There are 5 ways to turn a row about zero (a turn may also mirror it). The second row of each pair is the first, turned, with some noise. The first 50 pairs use one turn. New pairs use 2 turns, one after the other, and a turn may come again.
In the rows, zero is written as 128.
Some pairs, each with its turns in order after it:
[153  93 135 121 152 152 104 151 154]
[164 159 138  91 124  91 127 136 129] => J_58

[151 106 107 183 113  98 123 136 152]
[159 105 116  90 129 161 116 146 170] => J_58

[140  63 114 101 138 130 115 140 141]
[121 134  97 138 142 128  76 132 172] => J_819

[124  99 112 118 152 142 161 154 120]
[151 131 114 154 171 138 137 113 117] => J_530

[114 117 132 138 125 107 167 118 143]
[108 113 121 103 101 143 113 141 138] => J_255

[ 89 132 153 112 139 109 109 121 145]
[112 155 173 126 111 121 128 139 141] => J_255

[122 127 105  98 136 138 114  85 134]
[ 94 158 153 118 108 141 144 130 118] => J_58

[110 127 145  93  97 136 170 113 155]
[161 129 142 109 114 129 126  71 154] => J_819

[140  84 142 137 144 123 167 153 117]
[178 141 126 121 147  96 107 135 144] => J_629

[125  78 118 107 150 119 103 113  91]
[ 85 132  97 145 136  88  99 127 146] => J_819

[111 123 147  78 111 180 124 129 134]
[141  94 150  92 152 118 119  82 121] => J_530

[104 142  92 136 108 124 124 123 164]
[130 107 171 127 123 159 132 147 133] => J_58

[130 156 170 133  94 117 156 120 156]
[144 112 141 147 162 153 128  79 129] => J_58

[113 118 118  75 125 138 110 161 123]
[134 131 164 107  98 151 130 145 163] => J_629

[130 130 136 102 166 126 166 117 140]
[165 162 120 134  98 121 143 116 118] => J_629

[169 145 171 101 118 113 122 130 135]
[136 105 153 168 125 158 161 143 138] => J_255

[105  82 157 123  63 122 131 115 170]
[125 135 180 151 105  86  85  80 131] => J_530

[152  86 114 168 139  91 112  95  86]
[106 125  76  82 151  83  97 123 129] => J_629

[ 89 104 124 123 114 177 103 123 135]
[135 143 168 138  80 115  98 130 117] => J_58

[155 149  99  86 190 129 137 166 146]
[173 126 156  96  90 126 174  85 136] => J_629

[134 146 166 160 120 129 161  87 138]
[130 151  99 168 149 122 127 131  78] => J_629

[140 101 139 145 117 151 147 117  92]
[120 179 115 109 118 108 120 126 119] => J_819

[ 94 125 163 133 101 114 147 159 193]
[136 147 154 149  99 157  73  75 140] => J_530

[142 118 107 121 131 129 116 102 127]
[142 110 132 124 119 106 133 108 122] => J_255

[117 141 114 161 137 150 135 129 146]
[118 142 101 139 122 114  94 124 132] => J_255

[156 155  72 149 114 102 112 124  91]
[141 138  85 129 118 135 164  71  96] => J_255

[ 87 166 130 142 108 105 128  92 179]
[ 96 146 150 137  73 136  96  94 159] => J_255

[145  87 145 170 103 118 127 161 116]
[144 153 118  92 127 112 109 182 138] => J_819

[128  90  49 114 158 164 169 141 133]
[168 133 128 130 106 132  96  57 189] => J_629

[111 155 147 161 110 147 173 131 103]
[174 142 126 123  98 134 168 107 151] => J_530

[172  75 101 115 129 132 129 108 165]
[162  98 111 107  93 128  74 108 115] => J_629

[129  92 155  96 104 133 216 151 134]
[152 148 113  64  81 144 107  89 169] => J_819

[160 102 140 148 169  99 137 106 110]
[107 120  82 104 137 116 102 133  88] => J_819

[149 160 107 145 162 160 145 115 135]
[144 132 114 135 140 147 150  72 114] => J_629

[153 140  70 134 101 114 156 151 120]
[169 173 133 129 132 130 129 162  88] => J_530

[131 177 106 139 147  95 151  78 160]
[105 139 103 158  96 102 153  82  85] => J_629

[133 166 121 124 126  99 132 114  99]
[108 132 127 136 110 148 153 106  97] => J_255

[145 103 109 127 121 144 127 174 123]
[121 151 114 126 121 152 119 162 164] => J_819

[114 112 111 126 101 112  97 129 122]
[135 124 124 144 144  98 136 147 157] => J_819

[ 87 142 164 144 133 120 103 146 121]
[ 99 137 104 117  99 141 133  92 146] => J_530

[132 124 146 120 155 188  86 157  93]
[127  78  66  96 146 114 140 102 120] => J_530

[136 120 139 121 116 102 136 146 174]
[154 131 152 115 174 140 120 129 135] => J_58

[129  87 161 123 100 111 163 180 152]
[144 120 124  98 139 179 124 177 173] => J_255

[109  98 144 141 102 137 109  94 175]
[108  98 168 155  96 106 106 106 125] => J_530

[134  89 176 124 153 172 122 143 114]
[ 94 161 151 113 115 129  66 134 126] => J_819

[112 108 114 147 116 126 124 105 143]
[129 133 144 125 110 154 113 131 151] => J_58

[149  90 135 120  98 121 107  74 149]
[122 170 139  89 117 171 105  98 134] => J_58

[135 112 129 129 146 111 101 137 106]
[ 99 133  97 131 140 116 130 137 130] => J_530

[114 112 117 125 119 121 108 131 148]
[145 141 139 114 122 119 124 120 149] => J_255

[148 117 170 102  91 121 156 111  93]
[125 154  87 151 147 151 103  89 100] => J_58

New pairs. What belongs after each?
[113  68 141 121 143 138 143  90 104]
[126 133 141  95  68 155 121 140 103] => J_58 J_530

[143 160 160  74 143  88 144 102 103]
[158 134  92 188 111 119  85 100 125] => J_255 J_58

[127 129 143 177 105 116 137 182 108]
[111 117 105 166 146  96 100 159  93] => J_58 J_530

[101 140 112 125 111 139 142 151 132]
[163 128 142 133 109 119 108 123 135] => J_819 J_530

[149 182 151  97 144 119 114 118  84]
[103 158 154 152 148 133 194 121 119] => J_58 J_530

[122 122 142 181 150 161 150 105 119]
[ 95 143 140 115 137 107 187 144 124] => J_819 J_819

[202 143 151 145 208 135 113  85 192]
[171 146 142 124 192  56 187 189 105] => J_629 J_530

[112  88  99 120 131  76 122 139 154]
[157 174 147 160 137 125 116 169 127] => J_58 J_255

[156 107 147 130 103 125 136 157 110]
[125 130 136  97 149 159  99 120 117] => J_819 J_530

[120 160  93 167 126 167  74  78 135]
[134 165 116  88  90  82 131 134 193] => J_530 J_819

[129 144 117 115  84  79 138 122 102]
[124 139 136 140  72  90 124 158 128] => J_58 J_58

[169 133 129 148 125 138 176 101 170]
[190 122 109  86 137 112 113 105 132] => J_530 J_58

[112 134 169 155 163 134 180 141 123]
[129 143 139  77 135  70 133 111 121] => J_819 J_530

[125 132 143 157 136 148 173 194 173]
[120 188 173 115 164 158 127 132 170] => J_819 J_819

[131 129 131 114 171 134 157 142 126]
[123 134 150 137  90 138 105 129 106] => J_819 J_58

[148 128 132 130 138  67 124 121 165]
[118 190 132 138 140  90 132 132 133] => J_629 J_530

[143 144 181 144 116 145  80 141 159]
[119 149  98  86  88 123 106 157  91] => J_58 J_629

[143 118 111 135 142 136 159 125  78]
[126 159 125 101 121 117 116 112 174] => J_255 J_629

[143 108 125 145 132  81 136 145  74]
[140 152 167 125  77 141 153 147 109] => J_629 J_255

[133 102 104  99 143 114  79 167 164]
[148 152 167 143 134 160 164 171 107] => J_58 J_255

[162 111 109 135 122 163 100 119  83]
[140 166 148  90 134  96 136 133  88] => J_58 J_530

[148 157 117 203 191 126 136 158 122]
[120 146 178 108 191 149 112 122 191] => J_819 J_629

[113 101 132 108 123 135 134 124 147]
[145 129 151 138 133 128 141 146 145] => J_255 J_255

[134 153 190  98 136 123 104  73 158]
[ 61 152 150 156 126 135 145  76 153] => J_58 J_58

[122  94 105 125 103 124 167 137 138]
[118 105  91 113 128 119 145  95 149] => J_530 J_58

[140 147  95 126 149 157 137  95 128]
[115 132 101 132 145  80 139 149 124] => J_255 J_819

[102 145 116 130 158 119 163 149  99]
[142 126 134 156 115 169  94 137 107] => J_819 J_58

[101 129 114 138 126 124 141 153 121]
[124 121 128  93 136 143 134 130 114] => J_255 J_530

[ 56 145 111 150 117 118 108 142 128]
[101 126 104 159 107  99  98  81 135] => J_58 J_530

[151 132 140 132 119 142 135 150 108]
[119 132 101 114 116 145 136 148 125] => J_58 J_58

[138 172  81 141 106 121 109 125 107]
[135 114 159 122 111 117 182 165 125] => J_255 J_530

[ 99 171 112  83 151 125 105 146 118]
[115 103 126 104  72  87 120 147 130] => J_58 J_819

[108  88 154 156 164 141 139 144 105]
[153 176 137 107 109 149 128 155 101] => J_255 J_255

[111 161 108  83  88 177 123 111 109]
[135 161 202 152 112 124 127 110 108] => J_629 J_819

[120 165 133  80 147 123 165 124  89]
[ 79 155  85  94 118 118 118 130 102] => J_58 J_255

[124 159 151 101 132 114 140  97  77]
[107 183 113 152  97 105 116 149 140] => J_819 J_629

[ 99 129 144 137 151  98 100 102 168]
[112 139 145 136 110 178 126 114 172] => J_255 J_255

[129 137 179 181 126 124 142 131 144]
[127 140  74 113 123 113 156 158  99] => J_629 J_255

[129 151 119 118 147 139 131 144 129]
[134 133 123 148 143 148 117 132 142] => J_819 J_629

[148 117 110 107 120 136  52  96 134]
[107 144 159  60 154 115 131  91 138] => J_58 J_530

[109  94 134 114 133 175 149 153 102]
[155  90 134 125 122 160 156 110  92] => J_629 J_629

[157 122 160 117 124 128 136 124  71]
[145 129 113 165 166 142 164 103 138] => J_255 J_530

[155 171 152 137 119 144 151 116 146]
[146 100 131  98 156 118 155 128 160] => J_819 J_530

[ 87  94 142 134 132 117 130 111 132]
[159 160 101 123 114 141 119 114 142] => J_629 J_255

[148 110 157 139 111 145 138 121 121]
[101 104 146 128 143 137 147 113 130] => J_819 J_819

[ 90 154 113 127 135 126  95 116 112]
[ 92 162 118 140 128 123 153 136 104] => J_255 J_629

[146 140 142 115  71 112  84 126 156]
[ 93 176 121 122 105  93 119 102  98] => J_58 J_58

[134 165 127 124 145 132 159  96 129]
[104 105 108 148 107 152 150 111 127] => J_629 J_58

[126 149 133  95 155 124 133 128 130]
[130 155 119 144 131 100 150 129 138] => J_58 J_629

[127 106  94 137  91  87 118 117 152]
[160 115 143 117 122 188 144 142 143] => J_58 J_629

[103 121 140 103 121 140 117 134 154]
[115 139  94 119 116 149 122 148 124] => J_530 J_629

[138  66 104 168 135 142 113 120 164]
[159 123 159  97 164 134 142 103  76] => J_58 J_58

[122 154  98  79  95 118 128 115 121]
[ 86 143 164 136 151 145 116 107 155] => J_629 J_255

[135 144 115  94 115 126 124  93 103]
[112 158 102 146 112 133 112 100 141] => J_255 J_58

[138 152  72 185 105 138 152 132  88]
[158  97  65 150 147 161 151 138  91] => J_530 J_58

[133  77 163 133 140 119  82 153 118]
[198 136 137 113 135 141 130 165 119] => J_629 J_255

[132 135 106  97 173 142 115 153 142]
[148 135 109 100 130 158 134 111 172] => J_530 J_629

[151 101 144 135  91 102  64 167 131]
[ 73 116 114  89 181 104 104 141 113] => J_58 J_530

[151 146 116  82 132 114 129 134 125]
[115 111 104 102 159 153 117 120 130] => J_530 J_530

